Each new row is followed by its nearest point in the smallest flat space through zero that holds the last named rows.

q659 (4 x 18):
0:  30  24 -24 -10  19   1   0 -12  30  20  55 -17  -7  17  -2  41  -1 -14
1:  48  23 -11   1   2  49  17 -20  32   5   9  23  25 -11  14   2   2  -3
2:  30  -4   2 -22   4  16 -15 -30 -41   5  23  30 -29 -23   3  20  -4   4
3: -15  33 -22  23  20  24 -24  -5  21 -23  30  16  14  16 -22  17  37 -42
New rows:
  6 -30 -39  -6 -15 -30  -9 -10  42 -21   2  53 -26 -13  11  -1 -21  16
10 -3  2 -6 -2  3  2 -5 -6  4  0  4 -4 -6  4  1 -5  5
  7   2   1 -17   0   7 -37  12   2  24  -2  26 -17  -9 -10 -39  29   8
 -2  -2   4   1  -1   9  -7  -6 -15  -8  -5  16  -3  -9  -2  -4   5  -2
 -6  -9  15   1  -7  48  20   0 -35  -2  29 -16  -6   6  17 -32 -10   2
  8  -5   5  -4  -4   8   2  -6 -10   0  -7  11  -2 -10   5  -5  -3   6

q324:
0: -24  14   3  26  16  -4  36  31   8  25   4   7   0 -25 -15  30  -4 -15
1: -12   9   7   5 -10 -48  18 -25  13  13   2   1  16  10  -4  -3  16  21
2: -39 -43 -34  28 -11 -26  30  14  -6 -36   8 -25  32  55  36 -38  -6  28
3: -12 -30  -5  26  -9  -1  -9 -44  16  -5  -7   1 -24  50  57 -17  21  17
New rows:
  7   2   4   7 -52 -15  -5  -6 -41 -10   2  48   0   7  12   1   4  -5
  5  -1   1  -6  -5  -6  -7 -12   0  -3  -1  -1   1   7   3  -7   4   6
 11 -13  15 -20 -36   2  12   9   4  -2 -20  17  -3  13   1 -10  -3   0
 5 -2  0 -7 -4 -1 -7 -6 -2 -5  0 -2  2  4  1 -7  1  4
 -5   4  10  -6  -7 -14  14  17 -14  -5   2  -6  -4 -36   9 -39  -2 -12
 -1   2  -3  -5   0  -3   5  12  -6  -5   3  -4  11  -5 -10  -2  -6   0
  9  44 -10 -23  -1 -35 -12 -20   0  10  52 -17 -11   9  -5  52  14   2
  7  20  15 -10  -4 -23   0 -20   8  17  -1   7   3 -12 -17   8  11   5
-37  13 -44 -12   4 -18  -5 -11  -3 -52 -49  -7 -34   3  29  32  23  -4
 -6 -12  -4  12   0   6  -1  -7   4  -3  -2   0  -9  15  20  -4   4   2
  3  -2  -8  -1  -2 -32   9 -13   7  16  23  41   3 -18  -4  45  13   7
 -5  18  13   6   1 -21  13 -12  13  24   0   9  -1 -12 -11  16  11   1

q862, 4 rows:
0:  14  38 -12 -31 -13  17  16  28 -20  -5 -28 -16 -38 -23 -21   5   7 -18
1:  14  37  20  45 -28 -41  12  40  -1  -8   1   9  -4  34  15   3   3  17
2:   8  10   9  -5 -34   8 -23  63 -16  41  -3 -21  -7  30  15   9 -27   5
3: -23  27  35  16 -24 -41  -2  41  44  35 -56 -19  -7  -3   5  18  42   2
New rows:
 35  -9 -22  -8  -1 -32 -18  33  -5   8   6 -23 -30  21 -17  -7 -32   4
 13  10  -2  -3 -16   8  -5  29 -19   8   6  -6  -8  15   5   1 -19   2
  0  -4  -6  30  12 -13  26  26  18   6  -7   7  19  36   5  -8  13  -9
 -2   6  12  24  -7 -22   1   7  10   0   1   6   7  14   9   1   5  10
-26  26 -28 -34  18 -20 -18 -14 -36  11  16  29 -28 -24  14  30   4 -27
  4   3 -11 -18   5  15   5  -6  -9  -7  -4  -3 -11 -15 -11  -1   0  -9
 22 -30   4 -36  32 -20  -4 -11  11  30  21  25 -26 -19  28   5  -2   4
 -7 -19  -3  -9  10  10  -9 -15   4   7   4  -1   9  -5   0  -1  -3  -2

q679, 4 rows:
0:   5  40 -19 -66  20   0 -65  -3  25  19 -21 -12   9  -4  19 -52  -6   6
1:  21  24  30 -19  19   3 -14 -12  53  18 -20 -18   7   5   2 -13   6  22
2:  53 -18  46 -24 -11  23  -4 -46  38  24  -3  57  -2  10  18   7  42   7
3:  21  19  -6 -23 -11   4 -29 -22  11   9   4  20  19   1  20   4 -39  49
New rows:
  6  45  -2  11 -11   3   8   2  52   0 -52  -3 -25  10  12   0  13 -11
  7  11  21  -5  16   0  -1  -1  32   9 -14 -19   0   3  -5 -10  14   1
-17  48   6   1  -9   1  -5   5   3 -11  -1  -1 -17   1  18 -37  -4  -3
 -6  12  -9 -13   8  -3 -14   6   3   2  -6 -13   1  -2   1 -15  -4  -2
-13   0 -11   8   1 -13  34   0  10  14 -52  -6   5 -11  -6   4   0  -1
 -5   2   7  11   8  -3  10   7   8  -2  -4 -17  -2   1  -8   1   3  -2
 -1 -16 -42  -3   6 -33 -10   0  16  -3   4   1   7   6  25   6   0  -6
 -5   3 -13  -8  -2  -1 -10   2 -10  -1   2   3   1  -2   4  -6  -6  -2
-33 -44  -8  48   2   2   1  -5  13   2   0  29  13 -52 -16  12  17  12
 -1 -17   5  21  -9   1  22   0 -12  -7   9   9  -4   1  -5  17   5  -5
 -1  14 -22  35  -4  -5  -5  10   7  52   1   6 -16  -4 -14   6  -1  20
 -1   4   1   7   0  -2   3   1   2  -2   1  -6   3   0  -2   6 -10  11

q277 (4 x 18):
0:  13 -53   8   5  27  20 -38 -45   1  18  -5  -6 -18  27  10  35  26  -1
1:  11 -15  61   9  20   1 -36 -35   8  -7   3  16  -6  60  -3  28  15   1
2: -27  28 -28   5  39   7  -4  19  -6  -7  -7  -8 -31   8 -65   2  -4  13
3: -10  10  -6 -31  40 -16  21  29  16  44 -31 -33  -6   4  30  42  31  -9
New rows:
 39 -30 -26  31 -17  33  11  11 -23   6  11 -14 -24 -19  11 -26  -3 -19
  7 -28 -34   7 -18  16  -3 -14 -10   2   7  -3   0 -31   7 -15  -6   0
 20  12   0   8 -40  14 -27  25  -5   0 -10   0   7 -13  25 -46  43 -24
  8  -5  -1  -1 -25  -3   9   0  -1  -2   6   4  15 -17  21 -13  -6  -4
-42  -1  24 -14  -8  -2  13  31   0 -45  -4 -37   2 -28 -34 -14 -38 -22
-12  31  -8   2  -7  -7  15  23  -3 -14   3   4   2 -10 -23 -19 -16   4
-19  15 -19 -10  -9  -7  -4 -27   3 -39  -9  24   0 -36 -11  -9 -64 -19
 -2   9 -14  11 -22   4   4   3  -9 -20  13  11   4 -18 -19 -29 -20   5
-27 -35  -9 -41  40   2 -14  -6 -35   2   3 -13 -45 -38   3  24  33  -5
 -5 -24 -33  -6  30  14  -9  -7  -2  25 -14 -22 -21  -6  -2  22  18   0

q726, 4 rows:
0: -59 -48 -17  25   5  10 -28  13 -14  20  -1 -15   3   5 -21  16 -43  -9
1: -22  12  -2  39  13 -35 -14   5  30  -5  29 -22 -26  15  -5   0  -4 -41
2: -12  12  -3 -11  30  11 -43  -6  -4  31 -21  -2 -16  -5  52 -27  20   1
3: -39  16 -11  17 -11  20   7  28 -10  12   4   6   5 -19  -1   1  33  41
New rows:
  8  -7  -7   3  33  18 -20 -26   2  16 -52   1 -17  31  17  24  10 -52
  8 -12   2 -12  23  -4 -32 -18   1  13 -14  -7 -11  10  25 -12 -17 -26
  2  13 -19 -20   1  -7 -28  -1  34   0  19  -6   6  -7 -25 -52  -2 -36
  5   7   3   6  11 -16 -10  -7  13  -2   6  -8 -13   8   8  -6  -2 -22
-30   9   0   5 -14   3 -36  -8   3 -29   3   7  13   5  17 -24   0 -52
 -8   0  -1   9  14 -11 -18  -3   9   6   3 -10 -13   7  10  -5  -5 -20

q833 (4 x 18):
0:  18  -6 -16  51  35   7 -26   1  40  14 -19   5 -21   2 -20   6  -7  -2
1:  53  -3  13 -12  18  24 -36  -4  17 -30  45  13   7 -18  35  -8 -27  24
2:  21 -21 -23  -2  28  -5  -3  10  12  -5  29  -2  -8  30 -27   8 -32 -27
3:  11 -22 -39 -11   6   7 -34  -9  42   8  37 -43   8   0  28  -2 -23  -3
New rows:
  7  29  19   2  -8  31   5 -26  10 -41  20 -34   1  35  -4  -2  11  24
  8   1   6 -10  -3   5  -5  -2  -2  -8  11   1   5  -6  13  -3  -3   7
  9  -8  -6  -2 -13  -8  24  15  -4 -19  16  10 -28  -1  -1  -5   2  -3
  4  -1   5  -8   2  -3   8   4 -11  -8   8   8   0   7  -7   1  -5  -5
 -3   8  -2 -25  19  -2  -3  -2 -12  -4  32  17 -16   6 -15  11  -2   0
 11  -4   3 -12   6  -2   6   6 -10 -12  17   9   1  11  -8   1 -12  -8

q925 (4 x 18):
0: -42 -28  13  -3 -12  -3 -18   4  38   0  10  -6   3 -29 -39  27   0 -22
1:  26  45  -5   7  21  14  -9 -66  29   0  17  25  31 -13  19 -21  28  29
2:  19  20 -12  15  21  -8  28  27 -35  10  45 -20  -2  -2  -7  32   7 -31
3:  11  19 -60  -5  26  20 -16  -8  32 -27 -27  -4   3  33  41  -2  -4  18
New rows:
-10  21 -11 -57 -22  64  43 -23  -7  10 -24 -48   3 -47 -43 -18 -49 -14
-10 -11   9  -2  -8  -2  -3   3   3   1  -3   0  -2  -6  -9   1  -2  -3
 -6  35 -13  14  -9 -16 -18 -29   8 -36  -5  -2   6  12  -9 -32 -16   2
  4   8  -7  -2   4   7  -8 -18  15  -5  -9   8   6   3  12 -11   3  14
-37  14  24 -15  31 -23  -4 -35  48   8  12 -21  -1  -2  43  14  16 -39
-10   7 -10   2  10   6 -12 -16  33  -4  14   0  13 -14  -9  15  10  -5
-30  -3  22 -26  -4  -4   8  27 -33  -8  22  31   6 -32   0  27   4   4
 -7  -9  21   3  -9  -9   8  10 -14  10  14  -3  -3 -13 -19   7   0 -13
 14 -27 -20  37 -22   9  27 -11 -15  15 -25  38 -19  32  -2 -15 -23   0
  8  -6   5  -5  -9  -2   5   8 -21   0 -22   3 -10  16  14 -19 -10  12
  3 -43  32  -7   7  23  11 -16 -27 -12 -23  27 -29  19 -12  35  51  18
 -3 -10  17  -3 -12  -4   1   2 -10   5  -8   5  -4  -1  -4 -11  -4   4
